The rows of a group lie close to one hidden flat surface of 14 dimensions, which may be shifted away from zero. Surfaces can cross.
In the rows, 128 means zero.
Some rows, each with its group after it:
[145 137 145 133 136 131 144 139 112 144 145 136 138 118  87 138 155 118
  96 136 161 132 113 118 131 136]	J257
[104 146 139 162 151 149 178 107  92 142 171 211 124 127 118 121 117 179
 101 111 183 111 114 131 110 159]	J257
[148 136 128  37 121 170 121 145 134 147 129 142 151 123 156 113 138 136
 173  83 127 124 143 125 135 151]	J533
[130  91 101 136 148 117 146 121 129 113 119 149 144 159 181 118 145 157
 132 121 125 144 140 149 141 155]	J536
[140 126 120 130 119 114 150  95 153 124 143 181 170 156 177 124 127 160
 133 119 134 136 143 160 117 100]	J508
[152 136  90 102 155 154 131 107 151 111 108 136 150 156 117 136 169 158
 126 132 113 141 138 149 142 140]	J533
[122 156 108 128 124 140 138 104 155 118 143 140 176 125  90 160 150 167
 120 183 132 155 100 166 105 102]	J536
[132 153 118 116 158 112 113 148 134  93 148 115 119 152 111 129 146 139
 121 134 122 137 130 140 134 107]	J257
[110 156 155 113 124 141 127 124 118 139  98 123 121 158  87 157 119 120
 128 116 122 104 139 137 151 122]	J533
[157 110  81 206 131 146 118 106 155 134  83 113 119 128 169 129 132 100
 141 174  51 110 162 104 168 117]	J508
[ 95 139 132 129 129  87 118 123 113 118 137  85 123  90  98 123 146 111
  98 116 131 195 132 106 103 116]	J257
[ 91 119 166  26 101 115 124 132 104 154 114 105 120 140 116 130 112 130
 144  55 156 181 143 134 116 158]	J257
[133 136 119 154 152  97 116 138 120  90 184 100 137 103 108 101 127 112
  93 151 134 141 117 107 111  86]	J508
[178 183  88 122 180 144 166 130 119 111 180  94 191 184 102 119 155 170
 117 123 130 131 158 136 160 144]	J536
[142 133 176 136  81 145 176 134  99 145 102  80 136 183 120 157 120  85
 120  81 146 145 121 101 151 150]	J508
[170  90 112 167 157  90 171 116 130 112 159 163 196 113 122  94 147  85
 106 129 130 135 158 109 115  56]	J508
[112 105 154  39 123 104 108 167 130  76 111  79 152 128 156 118 157 111
 139  93 135 162 122 128 135  93]	J536
[134 134 158 107 117 154 133 152 120 182 132 163 106  92 138 108  91 103
 156 134 131 101 155  92 137 125]	J533
[114 127 118 138 132 173 138 138 135 112 136 150 128 146 128 109  77 118
 138 156 117  88 104 132 114  95]	J536
[115 138 149 133 108 108 137 136 136 106 124 138 103 139 173 154 151 159
 131 119 151 163 107 134 122 158]	J536
[ 80 164 127 122 158 109 118 111  95 132 130 153  88  91  98 127 146 149
 122  88 122 132 159 121 121 153]	J533
[158  75  69 158 144 128 122  61 178 110  55 100 115 133 117  77 118  96
  94 111  98 156 145 126 109 117]	J257
[130  82 116 146 141 137 133 195 128 113 142 129 142 133 246  88 104 113
 168 186  97 118 134  93 151 107]	J508
[178  80 100 138 121 100 122 122 146 183 128 149 171 133 221 108 155 134
 145 121 122 127 171 149 143 167]	J536
[176  93 105 100 135 132 101 132 176 123  97 151 170 146 111 149 203 119
 108 143 139 134  97 194 109 122]	J257
[ 96  95 101 132 161 111 100 139 107 109 143 132 100  98 159  87 104 133
 135 127 118 114 128 123 111 138]	J536
[ 95 156 115 110 129 136 109 147 125 148 128 103  69 155 127 145  85 153
 172 166  79 171 166 105 159 132]	J257
[107  66 147 132 145 116 161 143  84 107 109 136 153 129 113 135 173 106
  90 128 166 145  95 122 141 123]	J508
[146 112  81 118 151 158 118 115 156  81 105  81 171 173 130 122 161 131
 108 133 111 148 104 155 131 119]	J508
[142 145 156 141  91 122 102 127 134 160 159 121 103 115 135 119  74 119
 133 138 140 103 123 120 125 113]	J508
[124 151 116 158 113 183 142 145 142 122 108  81 120 159 104 147 133 113
 105 150 133 191  80 123  97 160]	J257
[109 171 111 168 148 144 124 111 113 113 143 128 123 120  87 127 109 123
 120 135  99  76 137 121 132 104]	J508
[107 110 136 146 144 106 155 168  90 116 124  69 125 134 142 128 174 118
  97 130 149 211 120  98 134 172]	J725
[111  96 169 129 108 107 130 168  76 158 154 134 190 125 143 131 136  76
 128  86 160  76 107 166 100 128]	J536
[116 114 124 110  89 141 140  89 112 114 125 184 128 159 150 178 143 153
 151  81 116 126 111 150 122 142]	J533
[131 181 157 120 139 119 122 167 127 128 131 103 114 129 131 125 151 130
 116 114 149 128 132 128 129 146]	J533
[140 152  89 164 104 152  95 126 132 143 155 157  86  93 168 150 137 145
 164 148  88 133 120 112 114 169]	J533
[202 173 143  73  59 167  59 132 180 186 142 106 139 139 118 152  85 105
 182 142 102  39 129 164 142 110]	J533
[ 80 143 144 182 150 107 145 151 107  60 123 185 130 188 166 171 183 147
 109 111 126 100  98 174 132 121]	J257
[108  66  98  71 175 126 113 133 125  86 113 144  89 125 162  92 116 178
 161 136 120 131 135 118 155 149]	J536
[ 99 127 133  74 138 119 113 127 118 120  93 128 149 145 153 134 165 140
 142  67 119 119 145 163 131 151]	J725
[108  66 110 105 142 112 129  88 133 194 100 157 190  72 136 101 149 123
 108 161 128 188 177 144 122 104]	J725
[123 193 135 118 126 120  95 119 128 154 172 166 149  74 116 135 147 151
 132 114 133  73 134 157 102 127]	J508
[197 103  91 120 137 156 122 160 176 123 152 137 149 133 185  98 126 129
 149 194 116 147 128 109 138 104]	J533
[ 84 131 147 165  99 136 110 124 126 128  91 138  72 108 152 119  95  76
 123  91  99 122 124 107  92 116]	J536
[107 132 150  60  99  85 110 104 129 103 112  73 156 112  93 141 136  91
 132  80 111 163 146 117 128  64]	J725
[ 88 149 158 121 126 147 195  98  98 142 136 193 173 136 219  98  76 166
 158  88 124  94 191 100 167  98]	J257
[ 47 140 118 211 131 143 164 124 107  91 117 185 143 150 186 144 103 125
 148 133  75 102 134 134 116  89]	J508
[159 154 132 132 125 151 157 122 133 121 102  94 188 131 119 133 167 101
 110 126 118 123 145 108 160 103]	J257
[141 165 139 152 111 120 128 117 126  83 125  77 115 134 114 147 154 108
 106  86 120 125 105 107 130 129]	J725
[110 170 133 163  84 156  72 161 120 132 149 130  72 117 169 162  92 101
 182 135  75  46 105 122 126 134]	J533
[174 151 145  84 101 124  88 133 140 183 142 133 116  86 108 126 145 124
 128  96 163 122 122 144  98 175]	J533
[ 82 142 117 128 155 119 122 135 111  91 121 120 125 132 160 104 118 128
 134  99  98 114 147 124 132 108]	J257
[114 152 153 102  97 117 140 135 151 106 144 128 159 154 155 139 121 143
 135 120 142 168 112 148 104  95]	J536
[132 113 139 109 108 112 129  90 137 126 112 132 161 119 168 111 114 111
 133 103 109 121 164 114 150  77]	J725
[112  68 123 135 102  94 155  95 158 118 100 155  82 135 189 125 103 164
 127 156 138 244 141 100 123 116]	J536
[132 156  86 113 180  87  88  76 152 106 148 172 142 102  74 119 175 171
 106  89 131  97 147 189  96 124]	J725
[ 99 136 132 156 136  72 113 113 118 115 159 141 102  92 138 105  92 122
 127 129 111 124 156 104 119  79]	J725
[170 146 204 120  94  67 112 127  90 183 118 120 132  86 121 131 138  36
 154  39 110  22 206  81 188  96]	J508
[169 154 133  53 116 134 118 140 145 122 153  77 158 144 168  91  96 126
 162 101 114 125 165 104 157 100]	J725
[118 156  68 122 144 197 149  53 125 135 149 233 147  88  61 147 161 173
 127  99 126 135 118 145  80 153]	J533
[186 105 125 113 122 102  92 161 170 145 105 108 117 115 101 156 174  99
 146 160 115 134 127 139 137 136]	J725
[109 128 122 120 134  90  83 133 120 138 150 115 109  69 151 105 129 134
 132 133 122 137 140 117 120 134]	J508
[132 132 141 171 126 129 158 109 130 142 148 203 160 120 122 138 115 123
 120 153 130  82 139 136 128  76]	J508
[ 66 119 180  81  89  49  62 167 132 188 113 161 101  76 121 163 116  96
 173 122 114 133 145 179  76 104]	J725
[147 149 168 125 143 107 168 151  97 170 131 156 136 163 129 151 175 154
 116  92 184 127 149 145 150 194]	J725
[147 137  92 138 159 197 133 148 119 125 108 102 159 103 138 102 162 120
 122 148 112 107 123 104 149 166]	J257
[115 132 156 157 100 126 148 137 112 184  96 130 118 124 161 163 155 120
 129 134 129 160 146 115 147 171]	J725
[153  79 107 104 126  75  84  88 134 123 117 119  90 142 124 134 150 150
 120  91 133 134 132 161 138 157]	J533
[136 102 120 118 126 114 108 108 127 132 155 137  82 131 104 112  77 136
 134 129 136 119 125 126 120 119]	J533
[120  83 119 118 104 150 110 123  84 161  97  85  56 112 113 157 118 104
 157 128  99 147 132  68 172 178]	J533
[113  97 124 134 141 112 114 136 123 142 116 147  90 117  77 139 130 115
 129 140 132 124 120 141 107 140]	J725
[113 114 131 163 129 126 154 144 106 127 122  94 121 132 152 126 141 116
 108 150 128 187 128  96 139 139]	J725
[182 103 168 100 129  60 103 173 114 131 156 119 121  93 176 107 161 114
 142  94 158  91 146 103 163 145]	J536
[145 111  96 167 150 131 142  95 148 113 128 118 108 126  97  91 121 133
  83 123 152 169 111 125  87 147]	J257
[ 87 149 119 148 147 100 133 169 112  76 158  99 170 148 193 128 129 136
 150 163  85 137 141 129 144  80]	J536
[130 111 163  93  88  99 114 110 152 141  95 142 143  71  94 206 205 149
 130 172 155 159  98 142 140 126]	J536
[159 142  92 139  94 202 115 107 160 155  99  90 178  93 117 127 175 100
  88 133 134 155  76 147  75 174]	J725
[101  91 102 151 121 181 161 130 108 158  61 170 198  99 168 133 166  58
 175  94  68  96 155 122 117 135]	J508
[186 106 134 200 133  63 129 108 149 125 117 149 103 119 116 135 169 102
  79 137 142 122 142 118 141 115]	J257

New rows, each followed by its group:
[ 83  99 129 160 160  96 112 111  82  97 104 144 115 106 108 127 146  97
 110 100 100  65 142 126 153 102]	J508
[122 127 119  95 113 173 144 160 106 177 137 101 123 100 169 102 104 127
 167 122 124 175 143  86 115 193]	J508
[ 87 111 126 129 147 118 123 153 112 109  95 128 145 147 168 137 151 124
 139 128  94 126 147 144 147 119]	J725
[109 139 134 160 171 118 122 200 100  86 174 133 121 132 147 131 135 117
 128 192 110 107 118 105 159  83]	J257
[ 98 169 168  75 164 122 134 163 107  99  98  87 153 155  81 128 165 107
 103  79 143 116 131 146 142 114]	J533
[113 242 138 218 103 121 157  96 119 128 160 122 140 131  98 168 130 115
 122 112  89 125 158 112 119  99]	J508
[175 161 127 166 122 146 143 127 137 131 144 106 122 136  73 141 144 119
  99 144 151 139 100 116 116 151]	J725
[109 153 104 128 113 114  74 137 148 108 120  80 100  96 106 145 169 123
 120 112 118 177  87 158  56 167]	J725
[117 102 135 166 133 118 161 141  98 117 141 129  88 155 182 126 117 162
 113 132 159 164 116 100 146 177]	J508
[161 139 106  60 110 151 100 110 157 150 113 103 138 119 119 118 129 134
 152 100 120 131 134 147 121 156]	J725
[212 141 141 117 106 176 178 131 139 175 162 149 152 122  87 140 140 119
 123 149 167 158 128  80 139 139]	J533
[157 167 118  98 132 151 112 112 130 136 166  90 105 142  90 103  75 154
 127 126 147 110 126 123 138 141]	J508
[177 124 135 158 106  97 154  97 114 111 154 183 104 169 151 181 178 174
 119  73 160 128 118 140 141 180]	J533
[ 91  79 112  96 140 169 156 114 110 122 129 176 122 130 104  97  71 130
 140 123 131 143 122 116 108 105]	J533
[165 178 123  74 151  98  90 171 161 129 134 111 178 133 136 149 203 138
 154 130 105 116 159 171 147 127]	J725
[111 121 173  67 105  97 134 142 113 154 127 140 137 146 157 128 122 136
 144  67 164 151 143 151 114 147]	J725
[108 143 145 169  56 121 136 137 141 118 149 155 139 138 199 184 148 127
 134 131 124 192  85 141  79 124]	J533
[128  71 140  87 122 116 160 126 118 155 113 143 151 146 203  96 112 147
 136 101 158 167 162 124 147 146]	J725
[172 150 124 169 151 118 129 185 136  85 185  95 100 153 117 115 115 119
 117 163 142 130  97 104 122 122]	J725
[148 113 155 118  92 121 112 142 114 148 165 124  95 123 119 133  94  99
 139 116 151 115 111 105 122 127]	J533
[148 132 131 102 140 124 132 121 122 159 124 124 162 116 115 122 147 126
 123 126 132 132 168 124 157 123]	J725
[128 151 191 108 110 137 150 144 105 134 188 158 151 146 105 113  63 115
 129 112 172  61 114 127 129  74]	J508
[112 155 128  89 148 134 133 135 129 128 101 157 143 124 157 126 171 152
 140  92 125 141 159 141 130 148]	J533
[121 106 140 151 140  90 136  58 116 109  93 157 118 153  93 160 151 149
  85 123 131  98 148 143 183  93]	J508
[118 134 118 172 170 110 140 134  94 101 160 122  99  84  52 124 163 112
  75 141 146 162 114  85 112 129]	J533
[ 84 104 150 130 111  69 116 113 104 102 103 122  88 123 185 130 116 115
 149  75  98 133 163 102 149 115]	J725
[180  94 101 187 152 122  95 118 178 130  78 103  82 173 100 129 121 129
  92 203 119  82 118 171 160 133]	J533
[125 141 128 152 129 118 142 129 120 115 152 207 143  96 167 140 161 132
 141 123 113 114 144 113 126  96]	J533
[177  17 116 133  79 130  93  77 163 173  94 160  95 134  96 144 102 106
 110 147 159 118  78 172  94 144]	J533
[127 153 138  71 103  81 130  87 101  97 222 144 149 119  74 153 136 150
 124  57 163 172 117 127  93  91]	J533
[ 47 129 148 109 155  66 143  93  88  80 124 147  76 122 118 131 110 170
 130  93 114 156 173  93 160  92]	J536
[128 178 131 112 134 150  99 115 128 139 150 123  96 126  44 125 106 136
 105 101 154  87  95 162  86 154]	J533
[156  71 141 105  85 118 132  64 141 146  80 144 125 120 145 125 117 104
 133  78 130 116 151 113 146 116]	J725
[213 110 100  77 144 127 111 120 145 137 162 161 143  99 126 111 178 146
 137 110 144 119 144 123 141 148]	J533
[ 82 174 177 191  79  68 123 138 139 161 191 174 138  97 194 133  89 128
 120 143 145 155 132 146  64  84]	J725
[158 114  90  94 125 144 130  95 147 131 137 153 136 140 140 133 135 166
 150 129 118 162 143 129 134 138]	J533
[ 77 121 114  64 159 101 103 144 132 133  96 132 107 145  31 166 136 148
 160 145 111 172 137 182 104 124]	J725
[ 82 101 159 178 124  80 146 117  88 108  77 116  95 122  90 175 167  85
 101 117 114 147 131 103 151 109]	J725
[108 136 115 172 128  97 103 129 139  92 142 127 124 125 138 150 148 126
 114 157  99 146 117 138 118  89]	J533
[139 100 107  98 160 144  87 147 121 121  90  83  69 143  61 116 127  94
 123 111 119 113 116 130 130 160]	J257
[118  88 103 160 170 116 119  90 133  97 159 177  69 151 116 103  81 203
  80 187 170 109  97 143 140 117]	J508
[122 189 172  87 152 112 118 154  78 123 193  92 107 123  96 113  91 147
 134 115 141  75 155  86 189 107]	J508
[ 92  88 145 102 181  60 133 140 119 103 119 141 110 123 122  72 141 138
  78  94 182 177 139 142  98 128]	J533
[ 80 179 140 151 143 105 144 125 104 140 147 127 143 118 124 141 141 148
 112 130 122 160 159 124 131 114]	J725
[143  71  99 147 122 105 102 102 123  86 133 121 100 164 118 155 124 125
 130 139 106 106 103 139 150 102]	J533
[145  88 155 109  99 140 134 174 123 140 126  50 148 133 145 117 104  65
 128 166 126 155 117  78 158  93]	J508
[103 114 163  92 107 121 100 133 115 119  94 115 170 120 117 141 139  61
 136 101  98  43 129 149 153  51]	J508
[147 159  95 150 135 136 135 109 155 135 132 125 153 130 137 126 153 156
 115 157 114 162 144 139 130 134]	J725
[183 110  99 184 126 136 106 117 144 141 133 181 104  96 138 142 161 123
 127 164 117  91 117 124 130 148]	J533
[ 75 183 152 140 101 179 187 104  86 126  81  81 170 178  62 186 135  83
 120  80  93 135 139 113 146 107]	J508
[124 133 166 131 115 106 151 160 103 153 146 144 116 131 194 143 143 144
 138 121 154 160 143 101 153 163]	J257
[114 177 110 137  67 161  85 115 114 154 151 119  91  82 128 187 124 116
 183 133  63 123 121 100 126 137]	J533
[124 141 125 133 153 139 151 149  96 103 147 137 126 116 116 130 162 125
 118 121 132 148 128  91 136 133]	J533
[152 117 123 128 134 120 137 145 130 165 143 134 100 128 136 116 118 147
 137 144 148 155 144 113 134 170]	J725
[137 188 182 129 125 116 169 142  94 112 160 104 117 152  79 148 127 118
 109 103 154 130 131  84 160 115]	J536
[135  95 114 100  98 127 120  87 133 133 145 175 104 152 149 138  89 156
 159 102 121 116 129 147 124 129]	J533
[167 142 161 165 100 146 144 160 134 131 161 108 149 108 158  86 102  78
 107 118 164 101  97 103  97 119]	J257
[148 161 139 129 124 105 172  82 151 158 166 176 139 167 153 116  53 179
 154 154 118 143 209 107 176  59]	J725
[102 130 159 103 117 148  91 133 112 123 111 119 109 135 113 139  99 113
 123 118 134  49  94 153 147 118]	J508
[144  89  99 125 145  98 123 131 137 137 119 129 126 122 211 111 127 158
 169 168  86 146 189 100 189 130]	J536
[ 92 163 122 150 166 153 151 110  95  95 156 169 136 146  84 112  94 133
 125  97 120  46 125 133 122 103]	J508
[162 141 141  51 117 115 107 140 130 136 154 133 139 134 155 124 139 142
 165  77 131 110 158 125 152 133]	J533
[115 112  83 150 148  83 103  92 103  75 154 113 108 104  95 159 203 147
  99 104 117 178 105 125 115 144]	J533
[166 100 111 113 127 113  84 159 172 144 126 149  83 130 170 113  96 133
 180 158 106  96 144 139 129 140]	J725
[ 82 137 111 142 134 115  72 135 134 113 140 121  72  40 101 126 131 130
 123 168 113 138  91 119  85 129]	J536
[ 71 142 143 139 114 141 102 138 131 103 117 143 118 148 132 139 110 122
 116 106 133 110  81 181  72 125]	J533
[144 135 107 215 116 133 115 130 144 105 134 112 123 131 136 138 146 105
  92 165 120 121  85 136 103 124]	J508
[169 149 131 127 106 113 117 117 149 130 114 114 114 131 134 151 143 125
 142 112 113 116 142 122 149 141]	J725
[117 152 134 115 149 122 105 137 154 148  99 125 122 106 104 108 140 122
 112 135 129 130 147 145 116 123]	J533
[124 237 136 201 138  69 145 167 105  77 177  57  86 150 164 165 179 166
 111 119 118 197 141  88 154 168]	J725
[145 207 144  96 112 189 130 132 121 144 169 171 144 119  93 151 108 125
 169 106 109  53 135 114 137 108]	J533
[ 98 171 182 154  66 130 154 169 117 175  93 102 155 145 239 175 150 111
 155 139 100 167 162 110 172 140]	J725
[142 185 111 189 147 135 157 116 120 108 139  96 124 139  92 147 140 131
 109 172  91 135 158  81 177  98]	J725
